The rows come from 4 hidden closed curves, with some noise, and rows from the same curve form a group. Each curve winds through 8 dimensions. The rows are also pushed far along 5 directions, which tell nothing about the answers.
In the rows, zero is written as 128.
Some rows, each with its group after it:
[151 100 141 129 154 110 124 130 163 132 122 128 164 104 139 138 104 110
 173] => (3)
[131 106 119 132 156 149 110 182 158 171 135 152 138  99 135 162 173 102
 163] => (1)
[155 103 150 114 126 158 100  74 120 114 115 117 118 151 159 110 106 153
  83] => (1)
[121 127 123 161 164  75 135 189 159 171 150 154 119  81 110 142 116  77
 148] => (1)
[108 148 127 147 126  48 154 140 118 106 112  92 121 145  88  16  46 122
 131] => (1)
[ 94 154 120 134  95 104 167 135  85  89  90  96 124 169  99  80 145 124
 121] => (0)
[142 127 134 118 131 167 110 102 123 151 168 135  94 128 138 159 144 151
 107] => (2)
[138 134 137 131 135 111 140 111 145 135 120 131 128 137 128  97 110 139
 139] => (3)
[128 120 142 129 134 123 147 125 115 105 117 128 143 106 133 147 143 107
 138] => (3)
[125 116 125 131 128 115 144 129 156 120 120 121 163 135 127 108 111 113
 159] => (3)
[123 148 113 143 121 114 140 134 163 159 149 138 124 124 109 129 101 128
 141] => (0)
[142 161 109 109 113 115 111 130 158 164 155 142  83 113 117 164 135 155
 103] => (1)
[ 91 101  92 147 114 138 147 147  93 100 107 134 172 146 144  93 154 112
 129] => (3)
[110 143 130 126 121 117 139  98 109 117 123 109 101 138 123  80 118 123
  73] => (0)
[141 160 104 124  78 111 131 135 185 153 157 104 100 178 101 110  95 160
 129] => (3)
[113 128  96 134 108 137 131 136 120 116 129 146 149 125 133 133 137 143
 133] => (1)
[156 151 153 104 144 127  98 121 129 148 140 127  81 104 121 161 124 150
 112] => (0)
[159 121 145 101 117  86 144  64 135  93 109 102  93 113 120  88  84 153
  91] => (0)
[100 128 127 124 122 195 122 131  86 111 127 163 110 132 128 170 184 129
  85] => (0)
[127 128 132 129 148  83 142 138 159 142 114 115 128 114 107  74  96 108
 145] => (1)
[113 130 114 165 134  69 140 139 168 142 127 100 149 145 102  62  79 112
 165] => (2)
[ 93 109 130 145 126 122 158 112  89  83 118  93 148 147 117  83 131  96
 125] => (2)
[139 128 137 143 140 113 150 163 140 158 149 151 109 107 119 142 108 105
 137] => (2)
[141 129 122 131 116  87 109 146 147 112  93  90 165 153 119 105  94 144
 179] => (0)
[123 111 138 141 152  65 142 150 111  81  90 108 166  90 116  95 102 101
 171] => (2)
[133  85 160 133 138 142 134 124  99  84 114 113 163 149 147 123 112 101
 135] => (3)
[150 126 118 124 120 140 119 120 144 143 138 147 132 126 141 156 118 160
 140] => (1)
[112 127  99 134 121 130 129 111 146 127 117 125 166 141 131 100 142 146
 159] => (2)
[104 125 144 166 164 113 156 166 110 147 115 139 146 123 122 114 147  79
 163] => (2)
[152 129 104  94 102 192  65  96 176 161 157 139 135 135 162 214 147 158
  96] => (1)
[103 168 141 154 129 117 169 127 113 153 141 134  81 116 102 117 132  97
  92] => (1)
[129 133 134 135 124 100 164 104  96 106 113 134 106 114 128 100 128 135
 105] => (3)
[ 91 141 109 135 126 130 147 149 119 131 138 134 130 144 116  79 133 115
 120] => (3)
[ 98 113  82 139  95 135 141 153 106 103 114 112 194 144 138 128 142 115
 159] => (3)
[136 139 115 125 135 173 113 107 151 176 169 171  94  87 145 195 179 144
 104] => (2)
[138 112 142 142 154 107 127 136 121 133 154 124 113 114 121 114 102 125
 145] => (2)
[131 137 121 123 131  97 123 144 127 127 127 135 119 108 122 142 128 129
 127] => (1)
[154 108 141 135 155  90 100 116 162 130 116 124 153 103 142 129  74 122
 143] => (1)
[137 154 127 104 123 132 122 111 121 141 130 142  90 120 131 116 127 161
  92] => (2)
[161  80 128 122 129 171  71 102 149 107 114 130 198 126 183 175 104 143
 145] => (2)
[ 95 165  88 146 114  87 157 143 139 152 134 133 113 133 101  62 122 135
 127] => (0)
[117 125 101 101  95 173 124  99 138 122 111 119 134 159 138 103 162 151
 102] => (1)
[110 132 125 119 116 159 137 151 125 128 119 130 116 138 109 163 181 108
 123] => (0)
[117 125  85 131 102 141 127 188 165 161 133 124 150 170 114 119 148 129
 172] => (1)
[126 127 122 167 141  60 125 173 156 142 120 107 169 152 113  62  54 114
 187] => (3)
[121 128 126 103 133 186 121  74 123 138 157 143 102 101 144 168 184 136
  85] => (2)
[117 164  98 123 116 141 139 121 154 175 150 142 117 141 113 119 149 161
 149] => (2)
[ 73 148 100 163 100 112 183 126 110 123 147 111 107 163  93  63 133 108
 101] => (2)
[149  99 112 133 159 121 106 174 157 162 145 135 187  84 157 169 134 110
 209] => (0)
[118 143 141 142 127  72 166 104 112  88 108 117 124 131 111  53  80 133
 121] => (3)
[121 125 120 144 116 100 139 174 149 121 124 107 152 144 110 123 122 102
 168] => (3)
[127 109 128 125 134 125  99 131 133 100  96 130 150 143 121 102 103 146
 137] => (0)
[132 127 156 126 151 113 122 116 114 117 114 144  79 117 110 102 107 139
  87] => (0)
[136 120 147 100 133 154 113  95 119 109 110 104 148 132 140 128 117 128
 124] => (1)
[151 119 148 122 148  98 117 149 137 132 119 114 113 116 127 127 128 119
 142] => (3)
[109 156 114 107  90 189 149  93 148 141 153 139 107 169 125 134 164 141
  88] => (3)
[132 101 117 129 144 168 101 157 162 165 159 142 147 112 143 181 151 103
 148] => (2)
[ 94 176  96 131  78  97 174 116 124 119 121  94 108 151  96  81 136 127
 103] => (0)
[144 132 104 112 122 120 133 132 155 161 156 128 125 107 133 136 130 141
 149] => (0)
[134 135 114 120 104 124 125 103 160 123 107 107 150 141 128 131 125 140
 139] => (0)

New rows, each followed by its group:
[132 152  81 101 108 181  88 130 172 189 168 166 129 140 143 175 152 177
 131] => (1)
[123 128 128 139 135  78 130 150 140 115 119 133 100 126  89  72  74 138
 122] => (0)
[114 123 117 150 124 104 137 133 112 103 104 129 172 139 133 107 106 126
 149] => (1)
[124 103 143 151 159 149 107 158 103 128 112 135 174 130 150 133 129 110
 166] => (1)
[126 101 117 114 118 132 145 133 109  90  99 116 172 149 130  91 120 140
 166] => (1)
[ 77 107 130 144 117 153 202 131  40  59  91 134 150 128 125 107 185  84
 114] => (1)
[163  95 142 100 153 114 125 127 147 126 136 131 122  89 129 136 115 130
 154] => (2)
[133 150 123 128 119 164  96 109 132 143 130 140 146 145 153 156 140 161
 131] => (3)
[110 144 105 120 101 125 155 126 100 110 115 134 128 153 118  95 142 154
 124] => (1)
[128  90 107 106 118 152  91 128 143  99  92 106 200 159 154 124 134 130
 153] => (1)
[108 114 129 139 117  83 154 130 105  79 111  97 141 139 111  74  79  99
 110] => (1)
[116 149 119 149 125  84 149 149 132 139 126 107 131 112 114 119 129 101
 144] => (0)
[161 149 139 107 127 132 136  91 147 165 157 136  77 127 121 135 114 170
 119] => (2)
[132 128 154 149 164  90 140 159 134 137 110 122 142  86 114 140 119  85
 174] => (1)
[108 147 104 121  97 176 108 131 110 121 114 125 153 154 140 154 173 149
 131] => (1)
[ 89 122 125 130 123 159 186 118  84 110 127 142 113 123 120  96 160  97
  90] => (1)
[111 169 117 138 117  78 159 165 134 148 147 122  77 114  82 114 121 111
 118] => (1)
[133 116 127 133 109 161 108  72 123 108 125 113 147 154 155 136 123 151
 106] => (2)
[144 114 132 123 126  95 124 140 142 115 122 110 126 120 121 138 109 116
 129] => (1)
[100 119  96 142 103 101 143 166 147 111 126 103 172 149 105  97  93 100
 158] => (1)
[131 149 142 115 137 129 117 130 118 134 142 144  83 114 106 136 114 146
 104] => (0)
[110 157 101 131 109  74 170 148 119 127 128 134  98 136  91  64 107 149
 128] => (1)
[140 115 156 109 145 167 126  65  86 106 104 132 139 129 159 134 157 153
 123] => (2)
[160 106 134 130 149 162  64 137 155 154 124 131 180 137 163 158 105 149
 179] => (1)
[110 120 128 121 132 119 170 142 118 115 116 119 131 121 106  82 130 103
 141] => (1)
[179 126 152 112 157 102 104 122 145 158 147 130  76 105 127 131 106 164
 135] => (2)
[167 109 180 125 175 140  81 116  98 115 103 130 145  87 165 182 128 128
 147] => (1)
[109 128 132 134 114 162 137  73 101 115 143 114 108 149 135 121 147 130
  78] => (2)
[151  94 145 125 148 163 110 132 123 137 131 142 151 132 154 151 120 132
 151] => (1)
[113 121 155 130 139 134 142 106  77  92  89 124 129 158 126  80 121 131
 107] => (0)
[ 92 135 100 146 137 172 139 186 113 167 143 172 158 131 132 162 186 108
 165] => (1)
[141 153  88 126  89 110 136 125 177 160 152 137 110 150 110 110  93 178
 138] => (1)
[149 154 138 111 134  98 110 137 145 146 140 120  87 113 101 127 102 150
 130] => (0)
[148 149 132 111 114 123 135 119 159 156 146 135  73 104 120 154 124 126
  83] => (2)
[102 101 131 162 144  86 174 156  66  69  95 137 165 110 124  88 115  96
 153] => (1)
[117 117 143 155 162 121 139 140 125 150 161 129 109 101 118 141 139  88
 134] => (2)
[127 104 119 115 109 144 101 105 124  89 113 110 170 147 152 141 114 128
 109] => (1)
[ 92 120 143 135 132 154 182  94  35  78 127 154  99 103 137 114 169 108
  61] => (2)
[112 141  83 132  85  94 149 177 175 139 140 107 136 152  89 114 113 118
 160] => (1)
[129 134 129 117 119 152 147 114 140 139 129 131 115 110 124 156 157 116
 121] => (1)
[139 158  76 128 115 175 105 183 187 242 205 174 100  95 131 243 185 132
 147] => (3)
[176 122 178 125 170 110 118 121 116 150 125 142  92 103 138 145 107 143
 137] => (1)
[160 136 107 108 136 119 114 137 199 189 150 153 124 113 125 126 103 166
 168] => (2)
[ 97 106 125 152 140 143 157 153  93 101  92 139 191 140 144 119 172  94
 169] => (3)
[127 152 110 124 113 132 120 114 143 156 149 135  85 137 121  90 107 162
  89] => (1)
[108 134 114 120 106 155 131  94 135 109 139 128 144 156 136  96 110 141
 101] => (3)
[128 123 123 113 138 144 137 116 124 144 165 148  84  98 123 133 148 132
  99] => (2)
[166 105 137 113 146 129  76 130 171 154 134 114 140 114 152 162 113 123
 140] => (3)
[153 165 160 135 144  91 131 117 130 159 131 124  66 112 111 118 100 142
 111] => (1)
[159 143 138 122 125 129 117  85 144 157 171 132  73 124 127 133  91 170
  98] => (2)
[122 100 163 152 177 103 153 156 104 134 148 140  95  81 120 122 122  65
 113] => (2)
[149 151 108 122 109  83 117 147 187 156 127 126 108 118 113 113  92 146
 126] => (2)
[152  83 147 140 149 144 111 137 107 102  99 138 193 122 164 167 122 126
 182] => (1)
[ 96 133  89 145 119 100 184 212 137 150 139 140 134 136  83  86 139 107
 187] => (1)
[150 128 143 118 145  86 112 130 125 117 125 125 112  94 126 145 103 129
 123] => (1)
[141 141 116 139 130 121 119 134 182 174 150 139 135 118 122 149  99 134
 159] => (0)
[147 120 119 110 146 114  86 149 167 155 143 134 140 109 134 150 106 133
 146] => (1)
[166  90 183 125 188 103  93 124  89 102 110 127 122  67 161 149 116 110
 121] => (3)
[109 113 131 144 150 138 131 150 132 122 144 148 159 115 134 123 117 102
 146] => (3)
[121 140 145 142 119 142 132  95  82 105 113 125 111 134 140 122 131 136
  82] => (1)
[108 140  75 146  95 171 110 137 180 176 169 134 148 158 129 160 155 141
 148] => (2)
[130 108 120 116 108 122 126 108 143  95 116  80 166 156 122 108 107 130
 155] => (2)
[113 128  93 108 109 137 135 131 156 127 139 119 148 118 115 133 150 127
 151] => (2)
